The same things were measured in two ways. Each way mixes the same 8 hidden numbers, adds some noise and spreads widely along 6 directions of its own, which tell nothing about the thing.
In the rows, zero is written as 128.
Some things both ways: the first way, then the second way.
[110 164 137 147 132 133 152 142 107 134 133  97 124 121 150 120 113 127]
[110 150  81 106 129  84 114 120 127 157  97 120 101 170 135 119 125]

[ 95 150 173 151  84 136 158  95 119 128 117  97 113 153 141 144 120 164]
[122 146  97 103 143 104 122  92 147 151  74 106 125 156 137 101 112]

[ 74 160 162 121 133 133 112 125  75  83 122 131 136 154 137 109 109 134]
[138 132 125  77 116 131 137  98 178 145  93 129 105 128 160 109 132]

[143 149 109 137 160 118 126 196 140 171 125 113 138 131 149 111 113 113]
[141 127 113 125 147 104 141 109 121 132 121  89 169 111 160 104 138]

[165 117 100  96 144  95 155 148 148 201 128  82 148 148 188 154  85 111]
[136 122 134  84 124 113 154 111 121 134 128 134 151  89 182  98 161]

[121  88 140 158  90 145  91  77 122 103 116 146 123 122 100 139 150  93]
[174 108  92  80 119 125 140 101 109  98 148 122 122 135 123 116 128]

[152 120 115 132 101 135 116 117 152 156 128 143 117 146 102 156 150  99]
[125 133 163 150 151 143 128 101 120 118 122  85 128 163 104  85 106]

[130 123 136 125 107 127 146 118 143 137 120 132 125 145 144 152 119 131]
[ 90 164 132 110 154 137 116  89 139 151  59 116 124 198  90  86  74]

[ 83 121 178  93 111 134  99 134 100 121 116 170 141 147 123 147 109 135]
[133 123  78 170 118 126 136 114 109 134 107  74 146 152 125 139 102]

[154 126  70 136 162 125 128 156 128 135 125 101 137 105 117 106 131 140]
[145 155 126 105 148 114 150  74 147 175  61 129 153 151 115  94 135]

[129 150 101  96 178  78 161 150 122 116 131 101 146 102 166  56 141 183]
[155 121 155 191 129 126 137  97  72 117 171 114 110 162  95 117 155]

[133 161 123 138 158 143 123 159 125 127 121 106 139 146 143 112 129 122]
[130 117  73 122  94  99 145 111 126 150 104 109 121 102 185 129 150]

[153 139 131 133  93 167 130 132 168 140 144 140 133 108  81 176 156  89]
[146 141 153 104 166 147 134  74 125 131  91 117 162 173 113  93 121]

[121 101 119  77 143  96 132 106 128 163 131 124 129 148 157 115 116 126]
[144 128 132 106 116 121 113  94 142 154 107 166 153 151  84 128  98]

[104 136 126 136 154 122 102 196  99 135 112 151 143 114 146  98 102 110]
[146 135 104  97 152 111 117  69 139 119  93 115 138 152 123  79 119]

[144 127  89 116 158 109 146 129 132 131 144 130 124  97 148 130 129 123]
[ 96 162 171 110 146 134 142 115 117 140 137 137  83 163 143  93 150]

[ 98 156 165  70 147 154 103 149 114 111 143 167 151 140 116 140 130 103]
[104 138 131 138 118 131 123 123 126 136 116 116 109 162 134 121 114]

[ 86 119 149  90 128 139 113  98 116  92 130 173 120 144 103 121 136 143]
[126 145  76 134 129 100  94 103 148 120 111  96  65 201  77  97  83]

[141 132  93  81 153 153 147 120 149 131 156 140 129 113 104 149 133 106]
[138 164 156  97 149 142 133  95 165 140 122 156 108 162 131 105 146]

[140 203 140  99 163 129 161 167 150 104 151 114 148 140 157 130 133 146]
[140 130 132 109 106 136 162  83 140 161 102 154 125 107 175 153 173]

[132  78  91 105  99 111 144  73 107 179 132 126 112 114 121 189 102 121]
[140 142 113 102 136 131 137  76 167 170  49 125 161 146 145 122 125]

[137 142 105 177 110 128 141 129 123 161 120  81 115 131 134 111 129  99]
[146 135 107 134 128 111 115 121  95 131 148 133 112 191  70 136 108]

[150 100 100  96 121 109 166  84 146 168 131 105 121 141 157 153 116 130]
[127 144 108 100 118 117 115  90 136 154  99 170 103 175  97 127 116]

[127 114 114 128 112 152 130  91 137 139 137 135 104 126  91 153 144 117]
[126 167 158  79 154 118 128  96 163 148 121 158  95 158 124  93 142]

[118 146 119  99 188 111 115 187 118 122 135 154 143 110 150 100 121 136]
[ 97 149 102 164 134 103 116 103  93 145 110 107 106 189  84 109 101]

[167 126  95 100 155 156 147 107 193 119 147 128 127 125 107 128 171 123]
[168 123 101 131 124 147 139  67 146 141  88 140 181 141 104 148 113]

Other things, the second way, with their names:
j_610: [140 125 122 111 152  93 117 105 113 127 131 102 150 127 145  97 138]
j_755: [143 126 176 121 158 118 124 113 100 117 150  99 139 138 126  76 137]
j_862: [116 181 129  80 197 130 133 107 161 129  95  88 125 181 144  74 122]
j_645: [160 122  95  82 119 119 152 109 120 123 134 131 136 123 139 110 140]
j_13: [148 128 114 136 134 133 139 111  97 103 166 113 122 148 112 127 122]
j_242: [103 156 130 166 145  82 119 128  82 176 127 110 123 188  76 126 111]
j_776: [120 156 111 145 128 147 138 117 131 152 114 128 130 173 108 164 101]
j_566: [112 158 108  85 126 120 129 109 110 143 131 170  87 170 112 126 128]
j_515: [133 139  85 136 125 173 166  76 125 129  72 125 172 142 150 146 119]
j_145: [116 136  92  99 117 102 123  88 111 161  87 147 115 148 165 142 154]
j_269: [131 120 135 126 138  96 114 107 120 135 105  80 128 144 127  75 117]
j_549: [108 156 160 125 167 136 127 103 126 103 126  85  91 181 121  55 120]
j_969: [160 125 132 121 136 130 148 102 123 117 149 111 153 103 146 108 141]
j_423: [148 148 119   4 128 112 128  74 174 169  82 210 117 127 172 131 164]
j_840: [116 158 167 119 167 123 139  90 142 149 109 123 141 135 148  79 151]
j_42: [146 143  84 103 132 138 140  71 137 133  83 124 122 169 124 123 129]
j_388: [103 174 124  49 155 117 140  94 115 167  94 185 110 178 118 113 134]
j_984: [125 120 152 135 148 134 114 112 122  97 143  89 138 140 131  75 109]
j_360: [142 112 124 111 138 100  93 108  89  97 134  99  93 193  87  70 103]
j_788: [130 157  71 126 148 130 129 124 161 149  96  97 172 153 143 163  92]
j_737: [ 84 165 108 112 150 101 132 123 156 176  63  92 127 144 182 110 124]
j_933: [106 155 133  55  97 109 128  92 141 198  78 222  75 159 143 141 155]
j_961: [ 79 178  92  94 135 100 135 140 148 199  62 111 104 169 156 134 105]
j_62: [104 131  68  92  78 101 126 153 154 142 104  94  51 130 190 125 115]
j_26: [135 151 128  81 150 122 138 104 131 153 110 153 142 169  88 108 109]
j_789: [159 125 148 142 148 150 147  70 123 117 111 109 175 136  97  89 113]
j_843: [118 137 144  99 150 128 126 117  89 131 119 113 120 176 120  94 114]
j_530: [172 119 108 105 125 110 126  99 142 117 147 106 102 127 140 117 149]
j_572: [148 141 140 110 152 123 135  55 140 159  87 147 151 152 115 110 151]
j_60: [ 81 148 105 113 118 112 142 148 104 171  84  95 115 169 122 116  89]
j_842: [179 117 122  93 140 118 138  61 143 127  84 101 154 129 115  72 127]
j_944: [150 146 102 138 169 123 134  90 151 132  96  89 201 128 147 120 113]
j_87: [205 100 100 122 134 129 150  34 150 120  71  86 183 106 129  86 132]
j_485: [115 146 105 121 127 115 146 134 185 178  72  92 176  99 181 129 110]
j_757: [101 143  69 107 105  95 137 103 153 172  60 111 116 120 185 113 133]
j_182: [145 128  50 175 121 132 130 127  79  97 139  63 113 201  71 136  78]
j_85: [152 134 141 121 160 122 143  87 126 124 109  87 149 139 121  66 124]
j_378: [137 136 162  81 138 136 154 119  86 116 160 138  79 155 128  86 155]
j_95: [191 110 111  79 119 111 130  57 132 119 112 136  98 143 117  82 152]
j_545: [105 138  78 126 108 113 107 121 114 119 115 100  53 194 101 122  87]
j_991: [148 153 163 125 182 166 164 116 116  92 159  88 145 159 113  78 124]
j_463: [119 147  91 117 127 112 146 124 119 169  83 107 133 157 127 135 105]
j_953: [146 129 158 106 125 125 133  91 131 121 149 155 104 135 130  87 165]
j_592: [174 123  55 155 123 111 154  79 126 124 124  75 129 124 154 142 158]
j_72: [160 119  93  79 124 105 134  69 127 114 123 128  95 131 135  89 145]
j_590: [127 134 119 191 128 140 129 114  89 121 134  91 133 187  64 123  88]
j_999: [126 140 127 110 158 115 128 101 115 126 116 103 136 144 135  84 125]
j_10: [133 139 176 115 155 141 153 119 124 124 160 110 143 111 150  98 141]
j_394: [143 138  95 158 158 106 119 137  83 108 157  46 116 181 123 129 122]
j_225: [141 138 125 120 117 133 133 124 115 118 151 114  66 178 106 129 122]
j_859: [140 153 112 100 164  95 127 107 126 146 112  96 119 165 139  97 143]
j_212: [177 120  95 108 126 122 139  80  97 120 123 116 109 174  82 120 127]
j_75: [140 131 112 129 132 115 111  87 122 131 106 121 127 175  86 100 100]
j_848: [181 107  93 138 127 141 123  56 107  83 108  82 106 196  51  71  90]
j_642: [132 141 146 177 160 160 116 103  99 101 137  88 150 199  45 108  63]
j_338: [141 122  93 144 144  79 104 132  87 114 132  35 108 171  97  87  87]
j_451: [158 124 106 132 110 153 169  80 135 149  78  99 135 143 144 150 139]
j_405: [155 127  88 122 125 118 143  99 150 130 120 111 161 101 165 141 140]
j_976: [106 133 150 121 129 112 110 104 123 130 133 123 101 157  99  88 105]
j_492: [145 129 127  68 131 127 122  97 124 120 129 159 119 159 105 104 119]
j_740: [133 155 133 112 136 130 141 113 135 159 124 147 131 153 129 152 135]
j_404: [111 143 157 134 146 159 156 133 105 141  89  75 147 170 119  98  89]
j_370: [142 123 104 148 122 111 139 123 100 139 122  63 122 149 123 128 115]
j_508: [110 153 154  78 140 130 124 100 138 140 113 148  88 171 105  89 111]
j_537: [148 120 148 134 126 132 147  95 141 123 123  99 135 105 141  81 133]
j_561: [ 73 177 170  99 164 164 146 104 106 150  97 149 118 210  77 100  91]
j_729: [135 133 146  96 150 143 147  84 110 141  69 106 142 163 139  91 133]
j_688: [ 77 140 141 149 126 109 129 103  77 141 126 126 102 153 127  91 136]
j_763: [128 150 138 128 164 136 137  98 108 134 118 118 153 160 131 113 134]
j_178: [160 141  56 155 120  99  94  74 153 146  96 140 127 187  66 142  96]
j_577: [161 127 186  92 149 156 145  75 157 112 129 134 151 106 128  78 132]
j_607: [144 147  93  97 147 141 148  85 155 120  84  96 117 162 127  87 114]
j_810: [120 153 111  95 120 104 113 100 120 148 108 156  55 199  90  95 125]
j_168: [142 146 145  52 137 123 156  78 153 173  84 168 157 117 142 105 142]
j_232: [156 163  94  76 148  93 119 102 137 162 121 157 103 189 106 143 145]
j_374: [112 154 128 105 144 112 153  84 108 205  37 128 166 162 145 130 139]
j_135: [172 123  98 131 135 113 142 105 118 111 161  82 129 125 137 139 143]
j_923: [200 125 124  94 159 132 162  72 102 110 143 113 162 137  98  99 149]
j_505: [167 118  92 138 115 141 147 100 134 110 119  92 127 133 128 114 120]
j_272: [103 165 154  72 141 128 140 133 127 158 119 152  93 160 116  95 116]
j_631: [116 147 152  93 147 132 152 115 141 149 107 113 145 120 166 106 135]
j_67: [116 132 133 163 148 129 131 114 109 126 114  72 168 136 130  94 103]
j_683: [147 131 175 116 155 133 119 104 134 109 143 108 136 140 114  71 114]
j_385: [143 141  95 134 121 133 136  86 127 159  80 124 132 188  99 151 111]

Some of these things the first way, each followed by its name:
[108 167 162 130 120 150 144 154 141 105 136 126 139 111 107 120 139 150] | j_859
[151 107 126 129  87 100 168  98 156 161 119 100 132 118 164 142 123 124] | j_843
[113 145 138 149 128 147 115 157 120 153 122 134 119 152 132 146 111 100] | j_405
[167 140 114 108 138 150 121 157 175 155 147 148 132 140 110 179 135  85] | j_631
[180 161  99 108 169 126 159 178 183 150 135  83 152 150 160 123 119 128] | j_168
[ 97  96 153 136  87 155 112  89 107  97 112 171 123 110 102 169 127 132] | j_42
[113 188 147 125 154 105 157 180 108 130 126  70 159 157 207  97  73 115] | j_492
[112 136 123 151 134  98 116 189  80 133 120 135 148  70 147 119 104 136] | j_374
[ 82 113 153 144 122 184  88  54 105  98 135 141  89 140  58 125 172 127] | j_485
[139 160 107 123 177 130 158 177 147 120 144 112 143  86 155  92 132 129] | j_763
[125  86 126 157 106 138  82 116 117 101 124 152 131  85  78 141 143 117] | j_923
[111 110 122 132 146 131  94 150  97 120 103 119 154 131 140 101 100 109] | j_645
[126 186 168 111 134 147 148 171 158 108 126 108 157 166 143 125 120 147] | j_463
[168 104 100 141 114 134 135 109 170 185 127 113 108 140 119 152 148 103] | j_67
[119 123 127 143 118  59 137 151 128 138 103 110 131 138 170  56 122 162] | j_338
[129 132 119 181 106 169 110 130 121 126 119 114 124 133  97 152 118  91] | j_991
[ 69 133 197 135  85 112 151  72 110 102 103 106 113 167 159  96 122 181] | j_642
[138 161 143  92 154 110 181 132 149 108 153 102 148 127 194 162  88 146] | j_561
[147 132 128  75 148 147 109 137 165 129 129 138 148 173 101 133 150 133] | j_537
[ 93 144 153  96 131 114 151 130 112 121 134 128 132 134 154 122 103 154] | j_740
[130 137 134  86 152 106 126 128 151  80 146 149 144 109 120  96 160 157] | j_370
[123 108 112  69 144 114 108 129 121 119 118 170 147 163 145 125 109 102] | j_62
[ 92 113 131 144 131 110 105 135  83 111 100 120 134 119 130  83 115 163] | j_85
[140 113 147  92 100 120 133 113 163  97 126 151 152 125 118 145 139 150] | j_212
[147 129 127  70 136 106 146 161 154 116 132 147 174  99 147 133 117 137] | j_729
[165 101 107 133 116 138 116 111 165 155 122 127 121 143 101 153 151 115] | j_789
[ 97 135 137  82 161  96 151 129  94 109 124 127 150 109 185  89 110 160] | j_933
[135  99 132  72 157 102 109 138 126 159 139 169 138 112 155 175 117 123] | j_688
[108 104 149 117 109 140  64 148 110 116 103 173 149 138  79 139 133 137] | j_87
[132 148 120 153 113  87 151 139 115 147 116  75 137 124 172  84 119 116] | j_360
[144 145 107  86 158  90 141 176 140 113 117 114 171 132 161  86 116 157] | j_95
[151 108 118  59 140 109 145 111 167 171 149 140 132 141 144 152 129 105] | j_984
[ 98 132 123 165 141 148  84 151  89  85 122 176 114  89  86 118 142 130] | j_592
[105 148 101 134 177  94 146 177 105 105 121 124 132 108 177  61 103 151] | j_961
[ 94 188 206 131 101 154 140 127 133  94 125 116 135 180 139 139 124 143] | j_508
[144 108 128  97 110 138 104 136 166 167 124 160 132 155  94 141 150  91] | j_683
[122 116 113  97 167 138 103 156 125 136 141 172 128  95 101 130 139 125] | j_840
[150  97 119  96 113 110 139 103 149 121 122 123 155 119 144 141 122 132] | j_378
[109  85 166 118  83 146 107  71 140 124 119 168 115 131  98 166 146 118] | j_13
[112  88 120 165  94 148 135  81  96 133  96 123 118 126 149 171  97 122] | j_515
[146 140 147 154  88 126 152 121 160 140 107 101 127 166 149 152 126 143] | j_72
[115 124 124 171 122 138  80 131  96  94 111 128 132 113  87  95 152 130] | j_842
